The same things were measured in two ways. Each way mixes the same 10 hidden numbers, adds some noise and spreads widely along 6 directions of its own, which tell nothing about the thing.
In the rows, 128 means zero.
Some things both ways: the first way, then the second way.
[145 102 146 116 101 130 134 127  98 112  99 157  99 121  78  72 105 154
 130 146 103 141 156]
[214 126 110 210 138  76 150 135 144  47 109 108  78 117 139 139 127 121
 121 124 112]

[181 171  92  86 133 142  85 144 151 180 123 114 110 112 132 124 129 118
 129 130 152 171 122]
[146 184 108 107 107 182 126 146 164 165 113 131 145 145 130 144  90  92
 191 112 104]

[125 151  98 154 151 162  83 113 101 174 103 112 148 108 172 117 116 120
  81 137 176 122 136]
[108 159 113 151 156 178 144  76 166 210 143 109 169 136 107 179  98 122
 159 107 157]

[140 178 167 169 161  95 108 147 142 180 194 146 131 137 161 110 115 124
 112 146 161 131 167]
[ 98 151 136 138 152  83 189 102  94  83  98 144  91 104 132 138 155 142
  81 149 135]

[134 143 116 111 122  95  75 124 106 116  92 147  88 121  88 114 110  95
 104 157 130  95 101]
[144 166 176 148 149 107 139  52 156 101 127 141  98 113 148 195 141  51
 179 112 141]

[148 155 138 119 101 139  82 151 108 141  86 184  94 147   4  57  77 107
  68 164 207 100 116]
[179 116 134 140 111  69  89 156 109  69 112 123  76 141 145  92 137 127
  93 116 125]

[128 143 131 157 127 100  97 121 106 130 128 161 124 120 140  85 132 108
 110 142 125 103 121]
[123  92 151  85  86 119  68 171  89 118 104 151 123 143 141 115 127 152
 103 159 124]

[122 166 103  90  90  80 112 118 110 102 113 175 121 118  95 146 160 106
 137 149 123  79  74]
[ 90 115 117  52 126 202 147 126 147 139 170 114 131 153 130 137 118 119
 162 163 103]

[160 167  89 101 124 147  99 130  94 136 106 111 148 107 131 114 118 115
 138 143 162 142 107]
[ 74 149 203 125 128 139 171 105 107 186 115 162 145 127 126 123 154  99
 116 171 158]

[172 174 122 111  88  56 126 181 143 126 164 199  78 146  37 109 154  90
 112 162 146 108  73]
[ 92 137  72 155 126  92  98 108  92 142 160 112 150 115 140  88 149 120
 103 125 142]

[167 160 162 114 119  82  94 142 142 126 153 186 101 139  71  73  91 134
 127 143 101 132 138]
[184 172  93 132 105  88 127 115 131  84 128 115  54 120 170 152 136  99
 132 105 101]

[149 149 124 124 113 115 116 128 122 127 108 172 138 101 115  96 127 153
 120 138 120  98 103]
[126 167 124 105  99 120 151  98 132  90 151 153 100 131 160 144 131  64
 155 166 105]

[183 136 139 121 126 136 103 154 130 133 133 103 118 113 110  87 121 118
 139 129 123 154 141]
[110 133 169 163 140  78 126 133  75 135  79 173 138  92 135  95 153 142
  93 147 173]

[118 154 116 108 126 113 105 114  91 133  98 165 111 139  90 104  98 120
 107 158 159 110 135]
[ 99 120 120 130 160 194 175 128 146 182 145  63 124 143  98 134 117 168
 100 115 137]

[135 134 131 157 151 133 101 135  99 147 136 128 114 167 103  93  94 115
 107 169 157 160 187]
[128  93 175 114 171 152 222 157 159 105 160 109  91 124 124 109 143 122
 149 156 155]

[158 169 161 120  82  97 101 144 154 125 171 165  92 129  78 111 121 114
 108 140 118 129 112]
[122 133 143  56 147 226 188 181 161 133 122 102 113 164  93  98 109 123
 151 146  96]

[137 122 151 157 133 126 126 138 116 147 146 118 109 104 175 109 123 142
 131 149 110 147 152]
[140 124 109 196 157  90 158  94 142  99 139 140 155 101 128 147 140  80
 151 161 137]

[171 144 121 108  76 122  73 141 166 120  95 168 111  79  84 100 144 138
  87 107  78  72  50]
[182 128  33 141 121 124  78 119 158  96 148 108 143 123 121 134 111 107
 162 126 105]

[128 112 148 127 107  86 132 123 108  89 140 132  72 142  95 116 118 108
 116 143  79 129 153]
[180  70 141 109 138 158 110 197 143  89 113 101 108 145 102  89 124 141
 131 142 114]

[115 146 107 175 150 121 123 122  66 165 141 149 148 129 163 104 126 114
 100 163 170 139 153]
[ 93 100 102 197 147  85 124 100 115 168 167 108 167 118 130 132 131 148
  91 138 172]

[139 159  94 119 133 123  91 109  92 154 121 143 123 126 133 111 110 106
 105 147 147 154 135]
[146 158 165  90  95 129 110 127 159 140 154 156 121 154 173 148 115  42
 210 123 124]

[142 127  67 104 120 151 127 112  84 136  62 138 114 123  96  88 116 120
  79 128 165 126 129]
[145 166 174 180 127 135 146 124 131 146  69 106 106 153 117 139 121 133
 104  95 142]

[125 141 130 198 100 116 126 121  84 118 188 136 163 119 171  99 148 103
  83 117  91 123 125]
[134  45 120  94 148 147 118 164 139 101 194 116 130 122 128  76 137 124
 136 189 131]

[195 175 133 123 104 119  72 132 155 129 165 120 127 125 122  81 143  78
 150 123 140 177 127]
[121 165 180 173 155 101 170  82 107 102  76 140 104 117 142 165 165 121
 143 104 163]

[152 149 185 105 145 140  73 127 133 149 109 109 127  76 112 133  78 153
 145 150 148 125 157]
[106 155 140 136 166 141 168 104 130 148  98 149 137 128  91 141  95 157
  94 142 140]

[ 90 110  93  68 135 114 152 128  43  99  49 158  75 188  22 127  84 133
 130 196 158 109 169]
[178 168 148 140 104 132 141 129 146 151 115 118  71 129 155 158 119 117
 135 102 118]

[129 101 100 125 118 120 132 100  99 114  81 140 106  98 147 102 130 146
  98 119  81 108 128]
[130 112 132 173 138  80 131 107 135  99 154 140 157 114 138 131 161  63
 166 152 157]

[145 128 104 122 119  78 134 127 113 114 142 135  89 141  88 143 154  93
 106 142 114 140 146]
[158 157 140 192 152  84 126 102 128 106  82 130 122 126 128 155 127 125
 135  86 166]

Other things, the second way, with their names:
q808: [153 164 126 140 142  86  70  65 126 100 118 151 108 116 154 170 111 117
 149  96 144]
q946: [144 124 129 172 159 111 143 119 131  89 112  95  92 138 105 120 107 153
  79 117 133]
q442: [ 94 157 189  69 118 175  98 107 122 215 144 154 133 116 167 130 138  83
 170 125 143]
q868: [165 121  83 150  84 122  44 154 112 216 125 121 155 134 140 126 106 162
  94 113 126]
q284: [172 151 114 165 152 128 103  94 143 131  80 126 119 139  95 149  79 175
  85 108 130]
q313: [136  68  62 125 165 132 152 108 175 110 237  91 144 126 123 142 135 115
 170 151 157]
q151: [114 173 178 104 101 121 138 130 118 159 118 191 132 126 165 123 131  63
 164 156 129]
q595: [127 103  79  58 106 136  62 185 121 142 157 128 146 151 138  91 112 124
 151 131 115]
q184: [127 115  99 119 128 134 102 148 114 127 149  98 108 141 143 107 108 158
 106 111 123]
q31: [119 234 151 129  92 118 139  90 121 167  77 182 135 138 151 157 129  86
 172 112 141]
q300: [165 113 176 147  86  84  87 181 115 112  95 136 121 149 137  91 143  95
 129 132 135]
q814: [134 135 154 114 121 136 179 124 155 117 143 132 101 146 118 135 110 105
 124 169 129]
q373: [174 128 202 173 170 132 164  90 150  77  66 111  79 136  85 164 136 141
 101 127 150]
q227: [133 126  95 135 184 200 134 116 160 188 123  92 149 127  95 161  71 182
 125 102 131]
q114: [125 165 147 127 146 132 138 108 124 139 113 150 108  92 155 140 123  89
 153 127 122]
q870: [105  94 125  43 146 171 104 167 137 114 164 138 147 134 119  55 118  97
 165 170 124]
q29: [127 127  58 138 159 130 121  96 157 164 213  87 134 104 147 129 120 100
 148 112 134]
q705: [ 85  82 129  57 108 134  72 221  82 145 159 153 161 133 152  13 139 116
 140 169 135]
q194: [153 143 196 108 146 159 197 151 138  75  65 130  64 155 108 134 121 147
 120 137 119]
q495: [117 107 172 118 139 118 129 159  96 118  89 171 138 114 127  98 152 139
 117 163 148]
q856: [133 199 156  73  94 182 159 147 128 145  77 143  86 158 131 118  99 127
 130 132  91]
q974: [183 120 134 161  95  61  99 139 100  90  77 163 108 125 133 147 133 151
  87 153 128]
q968: [155 123 125 110 140 134 154 129 160 119 154 108  99 140 124 142 128 115
 145 128 132]
q913: [139 168 149 188 156  96 148  21 142 100 138 119  92 109 139 156 145  83
 117 125 150]
q639: [109 182 126 142 118 188 113 104 123 225  94  94 124 133 111 146  95 152
  79 105 107]
q9: [ 99 123 134 156 191  86 151  72 112  82 140 153 133  93 132 126 152 109
 126 153 159]
q476: [193 162 177 163 131 121 130  85 159 101  85 141  90 124 132 182 111  94
 157 120 131]
q506: [165 181 114 180 103 134 124 112 151 166  73 116 144 162 106 184 100 138
 140  93 136]
q911: [134 107  92 158 143 101  81  96 142 102 193 124 150 107 148  92 126  61
 159 147 132]
q917: [142 158 109 176 119 107  50 105 102 143  56 137 162 154 108 145  93 169
  91 103 136]
q10: [167 110 124 112 124 133 127 160 129  53  90 112  95 149 105 129 137 122
 125 138  92]
q717: [ 94 105  99 108 132 163 110 160 103 140 101 116 158 155  86 103 104 186
  67 157 119]
q403: [134  72 152 124 182 166 156 152 143  94 131  75 110 135  87  99 132 166
 111 130 147]
q189: [156 150 155 158 135  84 164 106 129  85 100 134  93 132 112 133 151 114
 105 136 146]
q264: [186 106 106 129 128 124  70 143 145  97 139 116 119 160 132 116 100 129
 139 114 120]
q682: [152 184  84 199 154 159 148  84 164 195 114  54 119 140  90 160  89 155
  88  67 133]
q171: [122 151 100 175 169  95 155  57 146 197 172 130 158  89 148 185 149 113
 162  99 195]
q475: [ 94 176  90 148 156 165 169  74 151 189 162  83 138 123 110 133 125 107
 130 106 136]
q540: [127 148 123  94 128 185  92 118 155 227 166 128 151 134 135 116  97  90
 152 125 120]
q803: [147 137  97 145  65  78  96 143 101 109 131 137 126 140 147 100 167  90
 125 152 123]
q585: [148 154 115 128 135 175 156 107 138 114 102 118  99 122 115 150  98 139
 121 149  91]
q960: [187 151  94 101  96 140 110  93 133  81 115 131  72 121 155 187 137 114
 156 138  90]
q281: [146 172 135 102  79 117 118 131 104 134 110 150  95 120 156 111 158  85
 137 139 109]
q182: [113 127 127 118 134 173 112 164 115 227 112 114 152 134 108 102 112 169
  87 118 134]
q846: [133  85 109 109 176 188 184 159 170 150 173  82 147 123  93  99 140 122
 158 143 143]
q898: [150  86 109 175 141 125  80 146 131 124 120  83 155 151  95 113 118 157
 107 114 146]
q125: [ 91 136 153 117 125  61 102 119  69 112  97 184 136 120 143 105 154 130
  88 150 151]
q864: [175  83 107 133  90 125  33 182 113 160 122 119 129 139 132  97 101 159
  80 141 102]
q762: [173 151  98 157 137 104 146  97 139  71 142 113  69  99 158 135 125 105
 133 133 101]
q416: [167 139  95 146 144 170 179 149 174 142 140  80  93 122 103 125  87 129
 108 136  93]
q321: [130  92 122 132 148  96 105 103 122  88 173 120 121 124 139 109 149 121
 131 141 167]
q876: [113  74 127 105 179 163 187 161 143 102 180 109 127 103 113  71 147 109
 139 186 126]
q894: [174  72  96 128 140 154  93 179 153  96 136  99 130 148  95  85  87 148
 121 155 109]
q304: [ 95 117 121 108 116  96 137  98 116 116 192 148 127 116 164 130 154  60
 144 173 124]
q115: [110 127 132 108 113 135 157 168 108  99 137 144 131 125 155  89 158  86
 162 167 110]
q344: [ 78 150 144 142 168 129 156 108 106 159 105 123 136 117 123 140 130 143
 111 107 155]
q565: [ 99  99 197  93 142 144 144 162 125 132 141 137 111 126 147 106 132 112
 142 147 140]
q730: [110 126 169 153 171 125 205  97 118  80 102 138 115  90 115 129 172  99
 125 174 131]
q533: [104 130 166 116 127 182 143 160 116 180  88 111 119 142 108 105 102 182
  82 140 135]
q102: [107  82 194  62 123 176 135 177 119 137 126 140 115 135 132 100 122 126
 133 180 117]
q642: [ 85 150 139 141 134  93 182 123 100 135 131 147 131 112 131 101 152 105
 103 160 151]
q57: [ 97 167 105  84 134 199 108 110 146 218 160 128 159 114 154 151  90 103
 190 114 121]
q165: [183  97  81  87 118 157  40 155 164 125 189  94 112 153 133  81  94 107
 145 119  97]
q394: [118 171 107 158 130 126 153  94 119 173 139 131 127 103 165 157 133 129
 148 112 146]
q306: [181 162  67 127  93 142  60 122 145 155 114 107 112 143 116 149  88 122
 112 111  73]
q119: [121 181 159 129 140 114 118  59 129 130 126 146  95 110 155 152 130  87
 140 110 139]
q418: [138 136 213 137 150 143 190 107 147  74  89 128  81 148 124 163 138 101
 155 138 138]
q712: [ 79 170 112 121 155 169 124  81 147 235 149 143 178 136 119 149  72 138
 128 115 149]
q977: [ 83  93 133 120  89  71  55 148  72 177 151 168 180 129 157  87 141 138
  98 161 171]
q316: [ 94 107 134 138 179 108 143 124 115 139 148 149 156 105 124  89 123 153
 113 147 183]
q291: [130 113 136 121 152 202 118 160 121 177  77  83 134 136  86 112 122 188
  93 114 120]
q483: [103 138 106 143 134 137 109 113 154 184 189 111 162 142 151 120  91 115
 173 105 173]
q786: [ 96  96 104  83 102 144  50 162 111 194 167 147 201 142 147  91 127 121
 176 134 153]
q707: [ 93 139 185  77 147 154 213 116 142 126 152 145 100 142 131 125 141 109
 154 158 156]
q434: [184 168  97 115  95 149 138 157 159 150 145 121  85 127 154 124  96  90
 155 123  91]
q692: [ 76 141 201  72 140 167 128  93 116 169 117 165 137 134 134 128 129 136
 145 146 168]
q241: [132 210 165 150 102 135 147  78 104 158  60 165 110 104 157 193 147  99
 143 127 110]
q267: [115 175 168 110 106 151 165 156 112 170  65 166 135 144 119 133 126 136
 134 139 141]
q791: [157 128 134 145 100  57  71 120 116 124 126 155 125 147 139 140 130 113
 112 123 152]
q624: [152 161 125 166 104 152 131 120 137 211  90 127 158 137 114 179 124 142
 138 120 139]
q891: [152 122 199 141 134  96 131 148  92  57  38 167 100 133 119 122 157 144
 105 143 138]
q948: [128 109 163 104 171 210 172 135 141 106 116  68  73 132  96  97 126 155
  98 136 105]
q510: [ 97 156 144 116 149 151 138 104 106 186  78 166 178 120  92 131 128 160
 110 141 163]

Some of these things the first way, each followed by its name:
[ 98 120 131 107 113 104 153 127  97 109  74 183  76 142  51 113  92 157
  75 159 141  60 132]
q475
[145 114  58  92 103 118 136 106  80 111  70 154 100 118  98  93 126 124
  89 118  94 130 111]
q300
[128 151 128 104 103  96 115 108  92 112 130 146 146  81 116 165 136 128
 125 132  98 104 110]
q712
[123 115 167 116 121 142  82  96 109 120  83 126 124  80 127 102  92 153
 118 120  90  98 147]
q227
[124 129 105 114 129 157 129 119 103 134  80 104 127 104 156 108 122 139
 101 113 135  98 128]
q730
[127 139 128 127 104  94  97 122 107  96 147 154 123 148  97 131 127 119
 127 148  62 122 127]
q171
[216 159 115 153 130  55  96 135 145 135 211 144 133 109 135 115 167  89
 149 134  78 208 136]
q483
[118 128 139 157 150 108 127 124  88 128 124 147 127 127 117 129  99 153
 112 177 133 117 164]
q814
[128 128  96 106 138 101 173 134  82 132 141 145 117 149 117 137 115 152
 113 137  84 149 167]
q434
[149 139 139 142 133 111  79 121 111 101 124 100 114 117  99 127 107  92
 115 156 134 124 138]
q373
[139 150 162 144 142 109  77 147 119 111 123 111 100 151  65 121 106  84
 141 191 195 113 152]
q692
[106 114 128 145 133  63 162 127  70 101 136 164 102 149 107 130 134 121
 139 181 113 116 159]
q977
[135 151 118 146 114 153 109 149 106 147 143 104 129 140 127 108 136  92
 101 137 169 133 133]
q495
[129 162 156 121 123 117 105 139 129 153 119 148 108 106 103 127 117 124
 116 160 189  94 124]
q717
[126 125 167 133 131  79 100 110 117 105 122 136 102 106  99 125 115 111
 114 137 114  94 155]
q808
[151 167 128 156 122 103  92 131 124 127 164 151 143 141 106 119 128 108
 112 154 137 135 133]
q707
[136 136 133 153 107 142  98 150 116 127 129 148 107 152 120  80 116 132
 127 174 121 135 121]
q624
[128 164  94 132 112 141 117 153  67 147 139 142 140 157 104 109 123  98
 112 166 170 142 119]
q868
[120 127 109  98 122 133 142  90  91 114 108  86 125 115 145 141 136 109
 122 108 137 136 169]
q891
[163 153 117  71 103 117  86 136 135 105 120 121  94 132  72 137 113 118
 137 138  91 141 115]
q846
[105 132 102 128 141 112 153 145  78 147 131 120 100 154 132 132 127 106
  92 139 146 115 153]
q114
[130 137 171 161 141 144  93 127 109 144 124 106 134  97 113 124  95 125
  89 146 169 108 160]
q284
[136 135  97  89  90 132 154 152 112 136  98 164  86 149  83  91 144 128
 124 146 156 121 113]
q115
[141 121 153 158 137 141 115 149 117 144 115 155 113 152 109  47 102 148
 129 161 146 133 171]
q394
[129 164 107  83 134 100 114 110  89 131 103 154 135  96 135 134 114 136
 146 145 127 110 115]
q304
[160 148 139 113 131  99  84 113 128 116 132 112 102 117 102 121 112  91
 123 132 128 144 151]
q403
[129 123 106 144  79 126 139 128 119 115 129 172 124 134 119  94 154 146
  86 117  77 106 108]
q267
[137 147 115 156 127 135 106 113 116 154 148 120 134 123 175  99 137 105
  97 117 134 144 147]
q786
[100 151  53 102 145 106 173 114  19 136 142  97 149 141 158 182 144  85
 120 142 149 152 156]
q864
[113 135 144 164 134 117 116 149  90 136 139 143 117 148 116 114 114 120
 120 182 151 117 149]
q974
[170 184 112 138 136 111  98 147 122 166 173 136 128 128 113 122 111 100
  85 142 167 158 130]
q682
[146 155 186 165 129  92 105 129 140 138 180 147 126 106 141  96 114 124
 113 129 118 120 151]
q125
[136 140 115  91 104 105 138 151 104 104 113 131 114 120  85 152 150 121
 149 155 129  99 105]
q585
[138 122 104 115 166 120 140 108  86 136 101 108 128 112 154 116 110 139
 127 128 127 143 178]
q533
[115 118 138 123 100 144 134 134  86 124  90 166 102 133  87  77  97 154
 108 157 133 106 133]
q151
[175 157 131  80 124 109  85 124 153 131 118 106 110  76 111 143 118 117
 110  99 105 118 114]
q870
[140 152 151 150 138 108  89 147 103 123 148 127  98 159 111  75  90  87
 120 163 143 136 145]
q442
[110 134 149 115 132 102 116 127  92 124 107 164  97 136  76 112  80 140
 102 160 125  98 152]
q29
[132 146 109 150 153 141  99  93  95 138 108 104 163 109 147 116 113 108
  84 116 168 119 163]
q321
[144 136 149 100  90 135  84 123 123 109  76 140 125  80  73 107 121 126
 116 123 137  73  97]
q9
[152 145  94 128 138 148 110 148  99 170  96 114 117 105 119 107 117 105
  80 141 194 122 116]
q911
